Every row belongs to one group in each of 4 separate groupings. Each group adds its own fixed numbers to the row, and there is some noise. The rows also spread widely along 17 directions, which tell nothing about the answers.
In the rows, zero is written as 128.
Some rows, each with its group in each grouping after it:
[132 124 115 161 112 113 118 163 101 146 153 150 118 152 101 136 177 140
 142 204 117 137 152 138  95 143 144 130  94 101 150  77]
(0) (3) (3) K
[ 97  91 121 140 110 156 105 128 146 151 195 162 101 175  96 168 138 105
  82 112 108  89 121 168 128 174 143 110 149 157 129 153]
(0) (2) (2) W
[164 141 158 171 123 153 143 154 109 132  94 112 114 147  98 171 131 160
 103 107 180 110 145 169 118 136 158 126 126  59 210 102]
(2) (1) (0) V
[100 106 113  97 108 129 125 157 126 148  92 120 110 176 120 165 121 100
 131  99 126 104 138 164 123 136 116  56 177 118 126 124]
(1) (0) (1) V
[110 138  99 102 103 122 145 145  90 107 117 181  97 178 125 149 122  92
 118 162  64 124 144 120  80 145 141  99 114  85 115 126]
(1) (2) (1) W
[134 136 150 119 105 149 149 163  94 121 117 198  93 145 142 129 128  87
 130 118  79 135 120 160 100 160 119 141 158  79  61 186]
(2) (0) (0) K
[175 176 127 159  97 101 176 153  68  63 126 180 141 147 136 115 162 120
 146 171 111 160  97 144 132 152 134 143  86  95  90 113]
(1) (1) (3) K
[110  83 162 179 146 132 128 134 145  96  89 213 118 190  94 115 120  96
 150 123 111 106 135 180 140 182 132 105 108 116 141 134]
(0) (3) (2) W
[ 65  55  82 101  71 134 151  87 132  81  86  90 122 182 131 162 140 161
 167  97 148 115 131 116 157 102  88  63 155 151 125  85]
(0) (3) (0) W
[171 121 113  60  93 132 179 144  79 107 138 148 128  96 140 101 177 133
  98  88  76  95 121  75 111 149  90 100 139  67  89 142]
(0) (0) (0) W
[134  45 134 196 123 103 120 178 131 173 146 202 147 130  83 117 169 160
 135 113 163 123 112 161 169 127  94 132 146 153  73 143]
(2) (0) (0) V
[130  68 167 184 156 123 158 128 148  68  61 177 139 144  69  79 112 128
 148 132 135 104 188 117 113 179 133 101 112 106 173 116]
(0) (1) (3) V
[153  96 174 177  95 136 135 140 119  54 134 135 119 132  80 114 144 125
 130 131 137 169 123 155 130 144 176 128 136 124 113 126]
(0) (0) (2) W
[136 124 108 123 133 104 169 156  86 141 120  78 147  92 177 100 142 142
 130 150 117 115 136 107  85 129  70 126 116 127 135 117]
(2) (1) (1) K
[129 135 118 136 144 136 160 150 114 163 115 118 125 162 134 169 120 102
 121 116 155  88 122 180 153 149 124 110 142 128 115 130]
(1) (1) (2) V
[ 90 145 167 176 125 129 130 111 126 143 137 187 149 109 119 127 157  77
 101 117 138 119 212  96 123 128 185  89 112 154 137 184]
(1) (0) (3) W
[ 93  72 114 150 157  92 123 142 140 148 127  96 140 140 123 130  93  83
 119 170 109 125 140 133 109 117 143  98 110 180 142 124]
(0) (0) (3) V
[ 87  82 137  93  96 157 102 105 156  76 137 100 110 139  84  93 160  65
 147 152  76 130 175 115  70 206 152  58 143 160 134  84]
(2) (3) (3) K
[ 54  98 112 111 107 177 133 127 118 153 123 196  78 178 133 174 138  89
 130  98  88  64 137 151 138 163  87 103 149 124 111 134]
(0) (1) (1) K
[129  86 146 129 120 113 114 164 123 119 124 121 140 155 108 119 145  89
 146 137  94 119 118 166 132 164 112  76 111 142 130  94]
(2) (1) (1) V
[127 146 109 157 150 137 196  98 119 153  92 142 135 141 129 150 129 150
 107 117 201  80 177 120 142 137 147 121 137 102 126 149]
(1) (3) (0) W
[117 109 166 165  99 141 109 146  96  82 121 148 111 103 123 142 117  99
  94  97 112 169 124 141 103 102 156 125 127 140 152 156]
(2) (3) (0) K
[120  86  96 143 115 131 156 115 133  78 104  95 141 135  96  97 159 144
 142 122 163 112 128 138 134 172  97  91 138 151 119  65]
(2) (3) (1) V
[ 79 175  84 134 118 121 129 109 117 135 110 126 128 154 152 136 158  95
 123 138 123 126 140 127 100 158 133  84 113 128 142 114]
(0) (3) (2) V
[ 48 102  78 192 107 133 124  86 146  96  97 155 116 132 104 105 167 119
 131 117 171 144 132 113 123 157 116 105 149 191 101  87]
(0) (1) (0) V
[ 92 103 129 168 131 126 133 121 123 184 125 177 138 121 126 152 158 133
 113 104 159  89 134 112 164 121 121 115 114 145 143 134]
(2) (1) (3) K
[129 131 125 115  86 123 146 109 105  97 128 123 134 106 138 114 167 112
 108 109 115 147 106  96 121 131 145 102 127 121  93 132]
(2) (0) (0) W
[126  96 129 112 106 135 144 127 127 130 144  94 124 186  94 187 124 117
 130 162 113 103 125 143 136 134 177 100 110 118 146 101]
(1) (0) (3) V
[140  68 125 160 105  96 135 116 154 103 145 106 165 157  62 120 168 159
 142 154 170 133 151 130 154 154 160  80 131 158 114 100]
(0) (3) (0) V
[125 138  39  95  94 105 166 131  87 100 108 155 109 135 131 108 138 143
  98 143 111 127 100 102  90 150 100 111 146  92  88 101]
(2) (0) (1) K
[128 124  92 135 123 112 145 130 119  97 156 130 142 165 120 121 127  94
 113 161 103 128 103 162 127 173 139 113 103 156  91 126]
(2) (3) (2) V
[114 221 117 130 105 114 176 108  79  88  59  98 154 135 166 137 167 103
 160 165 138 142 204  92 100 109 158  75  66  61 184  78]
(0) (0) (3) V
[149 147 137 181 106 150 167 159 114  81 146 227 120 225  89 150 130 124
 129 139 127  92 160 227 147 201 131 132 126  80 110 164]
(0) (0) (1) V
[137 124 129 129 118 131 139 147 131 159 160 153 129 180 137 129 162 117
 134 128 115  94 104 192 139 204 100 113 149 124  76 157]
(2) (3) (1) W
[ 93 124 126 140 126 131 142 108 103 171  75 197 105 106 146 125 182 120
 133 107 107 109  65  64 129 126 119 134  90  84 117 102]
(1) (0) (3) W
[137 153 111 155 110 124 136 146 110 128 100 182 115 137  81 111 176 117
 117 138 170 132 180 141 117 159 159  87 149  84 109  91]
(2) (0) (1) W
[147  95 122  99 125 168 165 143 117  99 125 151 117 128  97 122 124 108
  84  70 129  56 172 153 129 171 100  85 159 104 147 128]
(2) (0) (0) K

New rows. What belongs after each?
[ 88  98 125 187 122 128 141 112 128 121 107 156 136 118 108 107 176 120
 150 135 170 128 168 113 147 124 128 106 120 156 116  93]
(0) (0) (3) W
[126 132 137 134 126 125 144 140 100 131 107 156 103 133 141 124 137  84
 125 141  98 142 113 128 109 144 143 126 130 107  82 137]
(0) (1) (0) W
[169 119 160 110 130 129 127 180  98 205 145 152 108 122  89 181 146 109
  86 129 132 100 150 127 143 119 188 102 148  73 131 135]
(0) (1) (3) K
[137 142 174 115  94 129 161 103 109  88 137 113 149 165 127 155 161  95
 153 162  93 121 155 111 150 141 189  89  68 100 142 118]
(0) (1) (3) W
[101 132 125 172  85 134  98 107 130 129 132 132 123 139 103 160 179 135
 101 104 176 134 109 147 145 137 157  96 126 145 174  84]
(2) (1) (0) K
[108 103 219 144 114 157 127 129 127 111  97 180  85 163 114 158 101  79
 141 120  73 148 120 142 113 141 203 134 134  77 109 201]
(0) (0) (2) W
[145  80 172 147 115  95 106 130 150  85 114 121 162 137  81  87 152 117
 134 126 110 146 108 128 119 179 157  68 111 139 146 119]
(2) (3) (1) V
[ 90 111 112 133 120 124 158 125 118 152 101 109 138 143 149 142 161 116
 172 134 150 115 142 123 157 126 101  97 138 150  85 109]
(0) (1) (3) V
[ 83 139 144 113  95 151 122 135  82 126  90 192 106 132 154 163 170  69
 127  72  83 104 106 129 158 111 107  81  95  94 146 106]
(0) (0) (1) K
[137 117 127 164 137 140 129 170 105 137 150 151 113 156 113 147 126 117
  92 141 119  92 150 184 104 151 116 125 105 111 179 113]
(2) (2) (1) W
[107 107  90  95  91 108 124 128  90 136 166 122 127 147 130 175 148 129
  89 151  69 106 101  95 119 105 138  97  77 120 168  99]
(0) (3) (1) K
[ 75  75 156 170 107 153 125 113 134 114 128 105 109 151 119 164 115 127
 151 156 114 155 117 130 107 122 165 155 120 155 124 145]
(2) (3) (3) V
[109 134  87 103 105 128 119 171  69 151 135 137 120 127 155 174 142  88
  83 100  87 106 119 140 122  86  98  88  93 115 164 101]
(2) (0) (0) V
[124 138 121 146 103 169 181 145  92 148  93 104  99 106 126 170 156 156
 140  96 231 124 173 138 151 104 121 128 215 119  83 119]
(1) (1) (3) K
[101  61 157 141 108 146 103 173 125 175 140  92 125 151  87 168 182 127
 179 158 141 120 221 150 121 110 131  77 139 133 145  82]
(0) (3) (0) V
[152 151 107 105 158  63 140 139  82 181 140 140 154  56 124 117 147  41
  49 150 110 128 112  61 150 108 200  75  94 145  80 119]
(0) (1) (1) K
[126 104 122 175 159 111 176 125 125 112  87 216 128 131  66  77 136 107
 135 188 142 111 230  82 109 166 171 113 114 101  95 117]
(0) (1) (3) W
[136 112 168 171 107 103 105 157 115 101 130 164 161 117  94  76 202 107
 150 145  95 144 148 120 111 172 126  85  73 129 149  90]
(2) (1) (1) V
[ 81  61 165 152 130 123 109 151 143  96 142 124 131 182 120 127  83  58
 158 181  51 134 169 167  86 157 137 103  97 183 145 152]
(2) (1) (3) V
[162 136 100 150 123 102 129 217  60 180 165 152 137  67 110 110 195 129
  96 154 132 142 178 109  97 101 119 120 125 107 105 108]
(0) (0) (2) V
[108 182 105 141 116 106 159 112  81 164 136 202 139 135 169 144 187 100
 126 155 103 121 113  93 150 126 144 129  71 101  76 145]
(0) (3) (3) W
[122 159 142 164 104 147 156 120  89  94 148 112 124 141 123 170 153  92
 138 177 130 159 140 142 140 120 197 144  92 131  96 114]
(0) (3) (3) V
[113  83  88 132 131  98 135 151  97 172 133 148 136  86 120 125 163 130
 103 135 128 104 130  78 135  90 106 103 107 137 137  88]
(0) (0) (3) K
[123  57 152 112 142 139 149 135  85 156 119  87 122  69 119 156 148  90
 134 147 112 117 119  79 153  68 145 125  78 134 117  60]
(2) (2) (0) K
[114 167 121 124 109 128 177 119  59 103 111 159 127 118 165 154 150  87
 138 158  94 138 130  92 140  96 150 134  69  99  99 122]
(0) (3) (3) K
[ 88 124 118 184 115 104 151  89 146 106 128 114 159 172 143 147 123 124
 141 142 180 133 149 158 154 132 140 102 131 188 123 154]
(0) (2) (0) K
[169 101 206 162 138 111 157 156 121  90 121 111 190 135 112 111 136  94
 155 128 134 116 196 163 157 143 139  77  88 137 151 144]
(2) (1) (0) V
[161 100 145  98  97 140 166 133  97 123 129  87 122 135 124 146 168 160
 138 138 107 103 122 106 118 127 129 121 106  60 147  93]
(0) (0) (0) W
[ 90 107 123 173 107 151 145 158 104 114 119 143 118 135 128 126 169  99
 180 137 149 142 150 162 140 139  88 126 153 178  59 102]
(1) (1) (3) V
[ 71 118  95 185 121 129 178  94 125 127  64 169 100 180 139 141 130 171
 175 166 166 128 133 113 121 134 119 159 131 101 104 115]
(0) (1) (3) W
[135  72 134 133 174  94 138 156 154 156 115 107 161 153 115  74 150  82
 184 165 119 104 134 167 139 201  97  77 127 160  77 104]
(0) (3) (2) V
[146 104 184 161 154 120 142 138 130 162  96 117 122 125 130 119 125 127
 143 149 123 133  92 136 106 148 159 152 111  84 132 143]
(2) (0) (2) W
[150 147 111 117 117  67 147 136  92 120  87 142 131 157 124 148 115 115
 122 181 112 172 101 105 117 100 197 102  91  70 113 117]
(2) (2) (2) W
[143 158 142 180 110 161 140 137 101 128 130 186 117 137 116 151 193 156
 113  96 162  92 116 162 151 161 116 138 106  79 179 101]
(0) (3) (3) K
[138  76 197 163 126 114 155 119 134 139 124 141 167 134 133 122 161 169
 155 113 119  85  96 114 152 148 107 128  83 113 162 154]
(1) (0) (1) K
[128  68  93 140 181  72 155 132 116 141 120 126 154 133 141 116  83 123
  93 166  93  87  99 111 117 123 108 122  60 145 174 115]
(0) (3) (0) K
[134  85 101 117 125  94 114 163 111 158 163 179 116 179 107 154 129 115
 104 169  46 112  53 135 120 151 136 127  84 108 120 121]
(0) (3) (3) V
[168 133 139 175 108  95 140 146 122 120 183  76 191 116 126  94 194 155
 127 143 175 134 151 153 137 159 118  98 113 169 140 117]
(2) (1) (2) W
[ 98  57  60 123 142 134 164 116 117  91 154 180 134 144  75 136  83 101
  52 135  95  62 196 100 123 135 135  96  93 162 139 133]
(2) (3) (0) V
[ 98 120 101 156 108  72 104 141 144 173  98 200 146 163 130 109 168 122
 130  92 162 134 104 157 155 151 101  59 170 145  84 151]
(2) (0) (1) W
[145 110 104  94 110 103 154 125 109 124  75 177 119 134 122 125 135 156
  91  74 102 108  64  76 122 148 115  98 143  59 121 145]
(0) (1) (0) V
[ 94  82 133 131 132 111 155 127 129  96  94 129 141 154 118 111 102  89
 167 166 113 128 192 125 115 140 134  85 125 151 109 134]
(2) (1) (2) K
[138 157  98 108 119 168 158 129 102 100 114 207  76 139  93 140 110  69
  54  96 103 106 100 141 117 182 174 126 156  76  82 147]
(2) (0) (3) V
[116 134  76 127  57 118 136 127  98 106 149 124 131 157 102 150 200 138
 133 147 159 144 137 139 155 121 141  78 131 130  91  61]
(2) (0) (1) W
[125 100 110 147  97 129 157 132 107  71 146  88 125 131 111 113 134 126
 137 176 131 162 147 137 102 131 148 131 131 150  92 106]
(2) (0) (2) W
[121 172 154 144  93 119 126 139 105 163 180 118 163 153 194 159 187 124
 117  96 112  98 113 164 145 147  90  97 100 139 163 172]
(0) (1) (1) W
[109  74 132 122 130 109 105 129 143 107  65 121 115 137 134  90 135  91
 138  89 100 128  68 140 110 156  90  68 135 129 153  83]
(0) (0) (0) W
[ 88 158  82 179 149 139 129 157  79 179 114 160 102  93 162 135 160 111
  91 121 150 104 138 140 100 119  80 139 116 131 157  92]
(0) (3) (1) K
[115 124 168 161  81 115  78 114 141 158 148 126 158 131  98 130 241 135
 137 114 130 127  90 115 147 170 151  73  83 131 170  75]
(2) (1) (1) V
[ 42  90 103 125  99 138 159 121 117 163  63  97 127 139 172 158 164 122
 211  97 181 130 169 126 169  75  66  81 186 161  49 120]
(0) (0) (0) V
[130  91 132 167 124  64 118 110 128 166 134 132 174 161 116 170 170 135
 128 142 157 125  60 132 218  88 169  88  57 150 140  88]
(0) (3) (0) W
[149  53 105 115 145  97 166 169 101  96 107 137 137 118  94 105  91 128
 120 165 113 115 179 100 103 112 113  99 120 122 136 106]
(2) (2) (3) K
